Every row belongs to one group in each of 4 separate groupings. Each group adds its own fixed numbers to the row, and there is some noise. The rows also spread widely along 17 directions, which tell nothing about the answers.
(in the rows, 128 means zero)
Some rows, each with its group in each grouping after it:
[140 144 136 161 118 148 122 204  97  91 133 113 163 107 149  80  95 140
 127  88 130 183 168 181 166 111 119 108 142 156  97 138 116 127 156 127
  83 137  82  94 142] : L F (1) miras
[109 135 144 186 109  77 115 117 117 134 110  97  92  98 115 137  75 122
 112 121 108 109 120 131 103  94 122 132 118 104 132  61  74 114 210 134
 162  82 151  99  71] : P Q (3) Gozu
[152 136 113 115 115 168 114 154 131 139 113 138 152 150 138 121 126 168
 160 179 107 170 146 143 136 104 125 132 131 141 153 116  97 149 123 129
  91 138 109 131 109] : L Q (0) dades
[126 164 137 153 154 123 151 132 130 142 144  99 153  64  95 157 119  73
  97 123  99 173 169 112 135 140 132  97 134 156  51 119 104 147 182  98
  98 208  78 100 116] : A N (4) Val
[144 169 195 152 175 124 114  89 119 164 137 108 164 120 185 147 111 139
 155 127  53 150 152 117 116 150 134 133 135 146 131 109 117  99 137 111
 115 121  95 159 118] : P F (2) miras
[138 174 108 167 123 114 121 145 110  94 151  64 102 105 158 155 108  92
 111 121  65 127 120 125 103 121 134 117 112 119 118  57 123 152 183  91
 126 141 115  99  61] : A N (2) Dodus
[129  97 148 140 145 105 125  68 117 170 125 114 167  65 105 131 122 132
  86 134 116 155 143 163  92 143 144 116 133 107  95 211 130 140 152 126
 106 144 131 108 140] : A F (0) nese
[196 104 127 130 190 175 103 110 130 106 157 156 138  48  94 110 156 167
 117 124 161 122 127 160 136 120 162 134 137 154  73 158 156 144 217 119
 112 156  84  70  97] : A N (3) nese
[139  81 158  75 137 136  93  77 127 178 125  59 140 131 122 143 157 139
 165 171 131 154 116 130  92 138 136 118 143 108 134 129 106 164 136 146
 166 154 110 109  94] : A N (4) Val
[137  47 102 128 126 114 138  77 128 161 128 153 153  92 136  88 126 156
 127 132 127 155 139 167  79 106 129 112 137  87 136 169 153 155 138 112
 123  85 178  90 169] : P N (1) Dodus
[108 112 123 141  92 100 122  98 116 208 116 181 125  74  38 127 125  77
 115 162 116 112 143 131 100 101 137 130 122  94 174 163 105 137 159 134
 130  86 177 110 143] : A F (0) dades
[ 98 131 165 119  79 108 113 131 105 158 123 123 133 136  77 135 106 103
 110 130 108 159 135 159 145 171  86 114 142 106 152 162 127 131 139 145
  95 149 137 143 179] : A N (0) Gozu
[148  99 176 160 193  84 131  81 127 112 124 131  94  82 102 124 172 138
  91 102 122  90 134 133  78 116 154 127 126 108 124 204 159 119 127 133
 156 118  96 116 101] : A F (0) nese
[135 163 141 200 160  69 147 103 142 136 151 177 119 106  91 158 105 152
 149 119  87 169 133 101 136  90 125 114 143 108  91  74  82  94 209  93
 149 145 155 108 148] : L N (3) nese
[136  91 124 130 182 123 138  88 139 164 111 127 159  74 168 114 140 140
  72  97 144  80 166 127  46 141 149 123 111 129 118 198 129 122 132 106
 116 103 139 134  83] : L Q (3) Val
[132 114 181 138 166  93 122  97 140 132 129 163  90 106  92 156 120 154
  95 108  77  90 140 125 114 140  84 109 143 103 107 120 134 130 223 115
  91 156 117 121  96] : A F (4) Val
[104 180 100 116 121 115 153 113 105 122 169 148 105 138 143 145 150  44
 117 108 139  68  92  73 143 141 140 170 108 144 163  85 181 109  92 128
 149  78 152 180 128] : L Q (0) miras
[149  92 106 138 179 144 139 148 178  90 133 167  73 133 110 127 156 194
 164 119 173  92  86 118  84  85 104 126 142 107 151 145 119 121 116 128
 156 149 135 111 104] : L N (0) nese
[101 168  92 128  86 133 145 150 133 143  98 173 163 155 170 124  75 140
 115 131 138 116 153 131 147 133 115 154 116 137 163 119  99  91 100 131
  82  81 170 184 159] : P F (0) Dodus
[114  84 169  64 148 113 118 105  85 180 130  61 156 133 132 125 151 108
 122 127 167 131 138 117 109 122 117 116 167 122 119 162 113 153 123 143
 149 158  97 113  92] : L F (0) miras
[133  96 164  85 146 100 132  76 107 108  92 148 167 166 155 106 163 205
  98 132 142 135 157 165 150 141 141 136 139 115 113 218 164 113  86 155
 115 117 113 179 168] : P F (4) nese
[124  87 143  95 130 135  94  60 126 213 145 106 156  91 111 159  95 141
 146 162 127 136  99 147  94 148 102 132 147 100 130 128  99 147 191 134
 112 141 168 109 121] : A Q (0) Val
[144 173  90 140 123  88 122 108  68 147 117 134 154 108 139 156 107 142
 109 169 111 101 148 135 122  62 169 149 117 106 129  95  63 123 193 116
 126 101 166 115  71] : A F (0) dades
[121 130 141 118 157  77 159 128  55 102 136 112 146 135 178 125 127 150
 104 116 134  94 126 147 135  70 118 143 152 112 123 160 131 127  81 149
 103 128 122 151 122] : A F (0) Val
[118  99 140 102 121 118 125  65 104 183 102 139 173  94 136 107 100 142
  64 156 138  93 153 150 141 116 130 157 132 137  92 119 124 145 196 149
  70  86 126 136  89] : P F (3) dades
[146  65  96  99 122 154 120 112  99 167 157  99 158  71 130  93 125  92
 128 142 150 148 121 158 116  96 133 134 148 134 120 134 152 187 155 134
 110 105 127  60 113] : A Q (0) miras
[153 163  79 129  60 157  62 132 138 107  95 112 130 144 109 127 142 136
 135 173 125 161 135 152 141 150 199 148  87 128 148 100 109 132 172 134
 171  96 125 112  93] : A F (2) nese
[152 106 121 133 169 191 138  89 166 192 167 147 159  82 182 133 100 125
 189 175  62 148 103 110 100 110 107 150 137 153 149  66 154 166 120 104
  63 106 128 130 118] : P Q (2) Dodus
[123 123 107 155 174 112 160  85 173 120 111  98 132 107 182 138 127 148
 101 134 128 109 127 108  74 113 141 148 108 133 103 118 113 123  97 118
 136 119 117 154  86] : A N (2) Dodus
[162 171 159 134 160 169 123 145 132 135 162 175 122 116 111 111 158  81
 191 122 126 141 134  94 177 130 153 165 132 196 160  90 157 102 103 139
 146  87  77 136 153] : A Q (0) Val
[142 101 114 133 156 112 135  93 161 113 109 179 113 126  94 125 153 189
 117 145 153 111 121 132 126  97 132 142 131 108 110 132 118 122 148 136
 138 130 134 132 122] : A N (3) dades
[140 168 145 129 135 173 108 174 120 129 126 120 184 119 162 123  99 159
 144 118 137 156 147 161 160 152 129 136 134 167 125 160  97  97 121 139
  89 147  96 145 148] : A F (2) nese
[131 120 146 119 131  97 147 160 105 134 131 169 101 168 138 115 142 107
 164 117  77 131 159  91 150  73 100 113 159 117 170  62 134 137 138 114
 134  89 126 100 128] : P F (4) dades
[ 70 115 156 103  75 162 120 160 142 151 126  66 115 140 103 134  91  96
 141 147 149 135  70 133 149 149  63 130 142 136 142 103 113 153  94 180
  96 171 101 156 126] : P Q (3) dades
[138 183 146 170 156 108 129 129  92 153 146 146 137  64 100 129 112  85
 122  98 140 115 160 108 128 111 157 136 124 159 123 123  90  82 188 116
 164  89 125 108 112] : L Q (0) Dodus
[104 135 200 118 135  99 128 104 111 167 137 120 139 166 149 144  98 148
 186 142  87 163 111 112 161 116  73 137 173 116 139  72 105 113 121 149
 123 129 121 156 164] : P F (2) Val
[104 141 159  94  69 108 109 117 121 169 110  81 129 203 141 127 146  79
 137 156  61 179 158  98 132 163 119 123 128 119 178  68 133 152 106 125
 141 102 116 158 124] : L N (2) Gozu
[144 113 110  90 165 193 124 166 164 152 149 156 114 126 145 131 136 125
 166 108 162  75 117 105 104 140  95 135 139 150 175 109 125 124 132 118
 115 127 132 116 104] : A N (0) dades

New rows, each followed by its group in each grouping:
[129 134  81 142 133 178 150 166 146  72 132 115 146 114 185 120  96 169
 126 137 138 125  93 164 141 111 101 156 122 152 115 131 140 142  75 140
  56 149 110 160 126] : A Q (2) Dodus
[124 140 139 145 104 137 116 144 115  82 134  64 105 116 124 111 147  86
  92 123  98 145 117 144 131 149 141 123 115 136 110 135 176 165 126 135
 119 143  64 122  89] : L F (2) nese
[142 121 106 105 125  96 116 116  83 105 136 140 100 124  65 138 163 124
 122 145 164 113 117 131 146  83 144 134 146 101 121 120 121 145 186 133
 174 141 140  85 106] : A N (0) Gozu
[138 127  91 136  82 162 109 201 150 115 110 153 103 126  98 111 139 103
 124 133 109 137 156 135 121 113 127 113 115 123 172 122 124 161 149 113
 110 123 120  88 105] : A F (2) nese
[162 140 157 155  92 144  77 157 124  96 113 105  86 117  96  98 116 124
 120 120  92 158 160 171 123 150 136 108 118 131 145 109 138 141 208 124
 134 106  82  75  89] : P N (0) Dodus
[128 176 167 163 152 122 115  78 161 156 129 116 107 122 142 160 107 109
 148 141  87 109 122  85 114 144 141 158 111 150 136  46 106  95 160 128
 150  94 105 157  75] : P F (0) miras
[155  94 140  87 138 164  96 134 110  97 150 119 108 103  99 114 167 128
 118 109 161 114 116 150 132 137 133 117 137 132 118 153 179 157 182 129
 134 145  94  80 102] : P Q (1) nese
[110 146 112 133  67 155  97 115 181 199  99 168 143 114  61 143 128  79
 138 164 114 173 162 104 114 175 154 125 100 132 167 131  96 116 160 112
 152 107 158 129 157] : P Q (2) nese
[140 110 115 110 153 181 142 140 138 135 144 148 143 119 147 117 160 123
 150 158 111 115 113 136 107 121 117 143 127 140 180 181 173 159  29 133
  77 145 115 169 148] : A N (2) Gozu
[112  89 119  62 115 167 127 174 139 148 121  77 148 175 180 112 153 115
 151 118 156 140 131 123 106 150 102 116 147 132 178 158 135 153  45 135
 127 143 115 134 140] : A N (2) nese
[113 136 135 115 122 109 123 138  96  93 126  81 131 147 161 135 104 157
 112 101 154 119 100 163 144 144 100 138 138 118 121 144 119 107 122 152
 123 131 132 145 133] : A Q (0) dades
[114 129 181 134 126 128 136 129 134 163 146 149 111 137 104 130 111 104
 156 137  77 142 120 125 143 136  72 134 150 131 174 106 143 133 108 144
  81 129 116 156 165] : A N (0) Gozu
[145 154 149 150 186 109 135  98 143 143 130 166 139 107 113 157 162 132
 135 126  96 134 158  93 106 129 150 129 127 132 128 157 115 100 125 100
 148 148 120 145 139] : A Q (2) Val
[137  74 151  75 136 160  92 107 166 212 109 113 153 141 123 123 141 131
 189 144 139 180 156  95  93 147 124 107 160 127 151 112  89 141 155 111
 177 127 119  80 120] : P F (2) Dodus
[106 115 112 145 113 139 162 131 134 108 125 121 147 128 178  92 115 120
 143 137 123 156 109 142 138 107 117 155 125 144 140 129 160 137  33 152
 105  88 119 158 171] : P Q (2) Val
[135 124 135  92 125 135  85  49 116 197 148 122 149 116 129 156 139  97
 138 158  90 112 111 112 109 176 150 152 119 113 158 103 152 141 172 116
 140  93 160 140 113] : A F (2) Gozu
[126  80  89 136 105 144 129 133 185 143 100 207 123 100  48  97 150 139
 121 147 165 146 149 138 121 108 131 129 125 118 140 171 122 139 145 133
 134 110 148  99 166] : A N (2) nese
[105 164  90 126  76 134 102 136 147 127 126 123 106 131  99 149  89 105
 117 116 171 110 106 126 148 168 120 149 112 130 124  58  91 103 206 135
 151 108 163 118 117] : A N (0) Val
[135 112  72 111 127 138 129 110 138 124  96 124 143 130 167 120 146 145
 120 156 152 108 134 120  98  98 162 152 111 126 138 116 112 136 124 123
 153  83 145 121  86] : P Q (2) dades
[113 104 115  83 161 131 133  57 169 190 104 148 169 127 139 141 142 157
 112 150 202  84 131  94 106 138 145 165 125 138 115 137  94 100 115 141
 144 117 148 180 115] : A N (3) miras
[116  49 164 163 136 147 127 138 172 157 106  60 120  80 172  75  81 125
 118 104 113 127 134 166  61 128  92 120 123 134 147 130 126 157 114 149
  89  80  94  97  86] : A F (1) Gozu
[126 131 116 123 168 133 152  83 167 124 114 104 161 129 202 131 144 118
  78 114 109 127 156 100 113 175 149 149 111 159  90 128 163 125  95 104
  96 124  95 168 109] : A F (2) Gozu
[116 112 147  92 100 157 101 126 112 143 115 141 148 109  93 100 127 126
  96 134 156 116 132 172 166 160 111 150 130 149 131 170 151 133 152 164
  88 107 112 141 149] : A Q (2) dades
[111 181 101 135 115 143 125 200 124 129 141 144 114 121 131 157 112  80
 127  92 123  81 132 101 121 135 114 122 120 133 170 111 100 108 148 102
 121 132 152 129 109] : A F (2) nese
[153 118 162 108 140 148  68 112 105 169 123  89 148 101 130 128 101 175
 150 148 153 116 127 165 119 119 132 142 143 131 129 107  68 122 226 148
 147 111 121  92  75] : A N (2) nese
[156 132 173 186 152 131  89  84 183 128  85 188 103  87  44 141 142 183
 126 138  95 136 153 150  86 178 155 112  97 107 140 213 114  86 174 124
 152 135 123 140 137] : P F (4) Gozu
[132 123 105 117 111 147  97 154 105 142 135 107 166  99 159 123  85 142
 109  89 160 115 129 168 119 160 127 120 131 120 126 153 108 118 183 121
 108 120 163  99 121] : A F (3) nese
[152 166 108 134 153 174  98 117 186 124  99 126 150 109 111 144 150 141
 126 150 161 140 156 100 136 150 183 151 104 176  89 110  84 105 167 118
 156 156  73 132  74] : A F (2) miras
[158 170  83 107  78 171  94 139 111 156 138 117 152 163 161 137 112 129
 181 202  77 172 133 135 131 115 148 144 117 132 174  40 102 164 151 115
 103 111 142 128  91] : L N (0) Val
[113  99  95 142  96 116 156 143 185  84  93 111  94 151 109 115 156 117
  97 149 119 165 140 115 127  92 130 128 113 125 114  98 138 170  98 132
 121 139  89 118 106] : A Q (1) nese
[122  86 181 140 141 128 126 127 158 170 127 108 119  95 119  82 116  73
 132  79 133 162 164 117 125 155 106 126 146 167 123 103 138 125 154 137
 144  73  82  78 138] : A Q (0) Val
[130 154 134 161 114 137 135 205 130  59 121 127 107 123 115 106 132 111
  96  88 110 151 162 155 151 135 118 105 121 142 116 152 146 134 116 123
  85 166  71 121 137] : A F (1) Val
[110 137 180 112 153 140 134 135 170 132 126 191 104 146  67 140 153 134
 148 123 143 120 124  95 175 143  83 148 150 156 133 129 130 101 115 153
 120 158  88 173 166] : A Q (2) Val
[141 147 125 101 131 139 131 114 122 104 104 150 146 163 152 127 146 184
 101 166 127 110 145 155 145 126 134 161 119 135 140 160 140 130  83 150
  73 137 104 195 121] : A N (0) Val
[115 108 105 105 109 158 129 153 163 115  95 106 155 151 201 101  88 158
  83  92 151 127 153 162 120 184  95 133 123 147 124 150 137 124 106 129
  64 113 117 149 128] : A F (0) Dodus
[125 153 133 127 152 124 165 163 113 114 134 132 115 133 170 132 148  80
  95 109  85  88 162  87 113 102 121 124 124 148 150 112 156 148  90 106
  83 137  96 153  84] : P Q (3) Val
[114 104  71 149 107 165 138 152 190  85 139  80 104 126 182 118 115 110
 138 101 129 140  76 137  87 169 113 125 103 118 147 111 169 149  64 117
 120 123 138 127 134] : A F (1) Dodus
[125 110 149  68 186 144 136 111 137 154 133 135 139 146 122 134 185 123
 144 125 184 101 132  73 125 130 122 140 153 154 127 139 125 120 105 131
 163 153  97 152 114] : L N (2) Gozu
[132 136 103 132 121 138 117 144 130 139  98 157 170 132 147 135 104 187
 124 117 139 134 163 169  83 150 125 106 124  99 164 216  83  95 118 110
 107 142 175 147 162] : P N (0) miras
[115 165 128 176 137  87 127 114 110 137 119 160 107  87 104 166 120 122
  94 134  83  57 128 131  70 107 134 130 100  84 170 173 102 107 139 118
 119 122 171 162 100] : A F (2) Val
[114 170 148 130 146 130 138 147  81  95 172 108 111  88 145 147 108  90
  74  85 113  45  98 150 136 156  93 137 122 140 122 143 180 132 146 137
  59 152 111 169 104] : A N (4) miras
[131 166 107 106 150 177 122 191 135  86 129 158 139 152 168 147 106 190
 140 106 167  82 114 135 163 133  87 148 140 149 127 123  99  98 131 132
  79 173 123 164 117] : A F (2) Val
[129 162  98 126 152 128 128 139 116 101 152 137 120 125 145 152 117 136
 133  96 178  80  98 114 145 120 128 152 133 135 120 101 113  88 153 127
 149 130 142 130 109] : A F (0) miras
[165 143 100 131 136 166 110 117 166 111 126 190  98 103  50 148 159 136
 115 175 121 117 132 123 139 123 145 142 114 137 122 112 135 151 197 116
 102 162 106 117  92] : A N (0) Gozu
[131 167 128 153 170 101 176 106 102 114 192 168 102 120 158 134 135  87
 142 115  87  93  90  89 142  93 114 159 137 138 142  68 190 126  97 115
 110  93 134 165 140] : L N (0) Dodus
[158 105 137 142 153 163 115 133 162 117 136 123 127 111 120 119 133 157
 157 115 131 177 129 147 105 152 125 101 141 128 120 155 134 133 148 111
 132 159 104  83 141] : P N (0) nese
[152 119 161 140 143 127 109  74 143 151 112 210 123 119  74 143 162 182
 154 181  78 123 123 153 106 137 138 140 110  97 195 216 149 112  88 145
 113 120 154 192 174] : A Q (4) Gozu
[140 129 114 106 128 183 134 154 135 151 144 153 138 129 125 121 135 115
 183 174 126 128 110 122 148 102 120 151 132 155 174 108 136 152  78 149
  94 127 116 152 140] : A N (4) Gozu
[130 113  71 156  82 166 109 127 137 141 119  55 154  89 180 110  79 111
 105 149  90 159 122 177  63 157 142 122  95 114 137 135 132 181 132 111
  77 110 146 104  82] : L F (0) Gozu
[132 109  87 121 171 158 161 126 162 131 149 176 130 102 143 125 138 130
 158 120 161  98  96 102 130 108 118 153 131 149 134 111 143 119 105 129
 125 103 148 131 143] : A Q (4) dades
[154 157 162 119 156 127 134 121  66 135 155 108 147 136 192 133 115 135
 169 155  71 123 131 131 148  84 125 144 144 144 148  71 134 138 125 135
  97 107 108 145 104] : P N (4) Gozu
[ 94  99 150 115 102 133 104 120 175 161 104 119 102 160  78 147 124 147
 170 154 146 140  89 126 107 142  85 125 142  94 175 143  87 123  92 163
 150 157 135 150 141] : A F (0) miras
[122 121 200  92 140 113 120 121 100 157 135 158 129 146  76 145 146 129
 123 137  93 132 143 131 156 132  77 116 170 114 143 168 145 144 131 141
  74 188  91 153 149] : A F (0) miras
[147 123 149  91  74 145  58 155 109 112 108 153 105 159  66 107 151 144
 127 111 147 141 150 176 154 185 128 123 130 116 173 172 145 117 178 146
 149 112 124 108 152] : A Q (0) Val
[120 129 113  47  73 155  85 148 116 158 135 142 136 185 110 164 116 138
 147 138 137 140 119 133 156 177  79 120 153 105 171 113 117 137 166 121
 105 160 168 136 153] : A Q (0) Dodus
[139  95 149  84 120 168 107  96 145 191 153 182 122 128  84 138 140 108
 157 167  80 139 115 124 134 159  86 137 147 122 182 121 174 167 143 126
  69 131 138 136 157] : A Q (0) Gozu
[109 103 106 173 110 126 146 143 204 116 102 168 114 128 113 102 121 126
 124 100 112 175 146 126 117 156 107 117 120 121 139 147 139 116  97 113
 125 109 134 125 188] : A F (2) Dodus
[125 150 111 122 128  68 149  85  79 129  97 104 199 142 171 140 127 154
  81 138 118 176 182 142 135 121 167 118 134 108  76 166  98 116 129 108
 123 143 137 135 143] : P F (0) dades
[165  96 145 132 134 171  85 147 137  85 129 104 104 124 133 101 152 166
 150 127  98 146 109 177 115 147 119 125 130 124 153 149 170 155 135 136
 119 126  85  98 112] : A Q (2) dades
[123 119 160 128 116 143  97 145 153 118 118 140  84 165  93 125 134 187
 187 148 139 120  83 147 118 124  92 132 131 101 186 123 105 111 111 164
 150 129 130 157 132] : L N (1) dades
[109 139  89 153 105 135 146 204 140 114 131 150 134 143 172 117  77 147
 153  92 136 123 131 149 121 105  82 120 131 118 175 109  92 105 102 121
  91 111 173 136 164] : A N (1) miras
[ 88  84 180 143 124  60 146  77 118 205 122  97 121 110 127 127  97  91
 119 121  84 137 140 125  67 121  85 104 148  84 154 133 114 141 129 129
 131  97 158 117 143] : P N (0) Val
[131 170  81 192 136 119 153 132 122  38 131 118 131 117 179 141  95 195
  98 129 109 123  87 182 114 113 128 145  99 108 106 168 138 117  81 128
  73 155 140 181 123] : L Q (0) miras
[115  77 104  83 106 158 120  80 119 142 132 100 153  96 113 121 139 141
  98 170 162 120  80 172 114 147 132 143 119 116 115 193 171 175 110 164
  94 141 138 149 126] : L Q (4) nese
[117 138 106 157  81  94 119 110 147 152  85 130 134 131 119 136 108 129
  85 149  85 147 173 142  95 140 144 116  99  96 139 118  88 133 165 110
 118 113 161 132 115] : A N (3) Val
[ 92 166 116 159 111 117 170 135 166  82 102 173 126 149 131 144 115 155
  84 137 106 122 134 131 150 127 102 143 104 127 124 144 138 111  74 133
  53 160 121 215 156] : P Q (1) miras
[154 115 186 191 185 148 124 126 163 123 161 128 107  92 153 102  98 137
 198  75  91 173 111 130 114 150 103 120 149 148 127  99 149  99 139 124
 141 101  93  87 157] : P F (0) Val
[131 124 144 108 152 138 114  94 157 122  96 153 120 154 139 135 169 175
 136 136 154  80 125 117  93 143 152 147 106 118 168 170 130  94  76 147
 159 109 129 187 115] : P F (1) Val
[109 101  71 123  95 115 144  85 176 153  93 131 158 144 167 125 122 136
  95 161 108 157 148 121 108 128 140 144 110 112 120 109 125 153 113 113
 104  95 160 140 129] : A F (2) nese
[119 114  84 106  89 127 129 117 115 125 123  99 154 116 123 135 118 122
  80 139 138 157 134 160 114 149 132 108 129 102  96 162 136 164 162 109
 100 165 149 101 132] : P N (0) nese
[104 115 183 108 131 107 123  93 133 206 124 113 136 147 162 124 108 105
 124 126  87 105 157  94 111 126  95 135 138 135 154  57 113 132 156 131
 100  78 117 155  85] : L F (1) miras
[125  76 129 103 128 132 120  94 129 191 127 105 153  88 114 128 143  93
 114 141 112 140 148 134  77 138 130 107 130 115 143 174 138 170 134 119
 117 132 133 104 118] : A Q (4) miras
[124  33 137 116 171 154 145 118 204 114 108 162  91 109 110  85 159 150
 110  95 158 110 129 119 101 137  81 120 145 132 115 153 174 149 137 126
 119 118  97  95 124] : P Q (2) dades
[137 132  87 165 142  92 155  78 176 140 134 180 121 128 132 132 132 115
 142 123  98 165 147  88 119 122 147 139 121 120 117  64 131 113 149  91
 155  79 164 112 160] : A N (0) Val
[160 130 109  72 131 145 106 142  90  96 118 113 134 144 131 120 188 131
  94 128 158 108 162 145 121 140 166 124 123 131 136 183 152 150 125 124
 137 149  99 120  92] : A N (0) Val
[129 153 113 138  77 152  98 191 134  69 134  61 118 141 125 113 112  95
 123  82 139 205 124 150 172 190 126 108 128 152  98  98 140 130 153 122
 147 158  84  89 143] : A Q (3) Dodus
[148 154 159 175 146 160 122 193 144 129 138 142 103 117 144 123  71 138
 179 110  87 132 141 133 123 107  82 120 144 153 168  62  88 113 172 117
  95 116 109 103 104] : P N (0) Gozu
[112 104 158 149 129  87 139  82  93 137 137  61 159 104 185  97  94 133
 105 109 111 155 114 174 111 143 125 130 131 118 101 144 153 132 120 148
 118  81 132 135 146] : L N (4) nese
[138 175 135 164 153 109 145  73 132 130 116 130 157 134 180 136 124 158
 128 166  87 135 136 122 118 115 166 168 103 139 125 119 120 105  78 137
 111  99 114 197 114] : L F (0) Val
[161 109 134 128 168 122 142  83 122 118 139  83 129 108 185 143 142 131
 106 149  42 147 145 124  86 111 136 106 129 120 100 102 169 190 149  88
  87 154  89 108  59] : P Q (4) Dodus
[124 102 108 131 152  97 168 106 126 124 141 118 117 105 128 140 166  92
  86 146  99 113 124  97 100  72 142 124 132 108 106 126 160 184 103 112
 105 161 110 116  81] : A F (3) nese
[130 125 125 150 149 161 127 152 163 103 150 200  94 119  83 120 144 136
 185 113 147 118  77 122 153 132 104 150 135 132 166 143 158 100  89 144
 141 123 136 143 186] : A F (2) Gozu
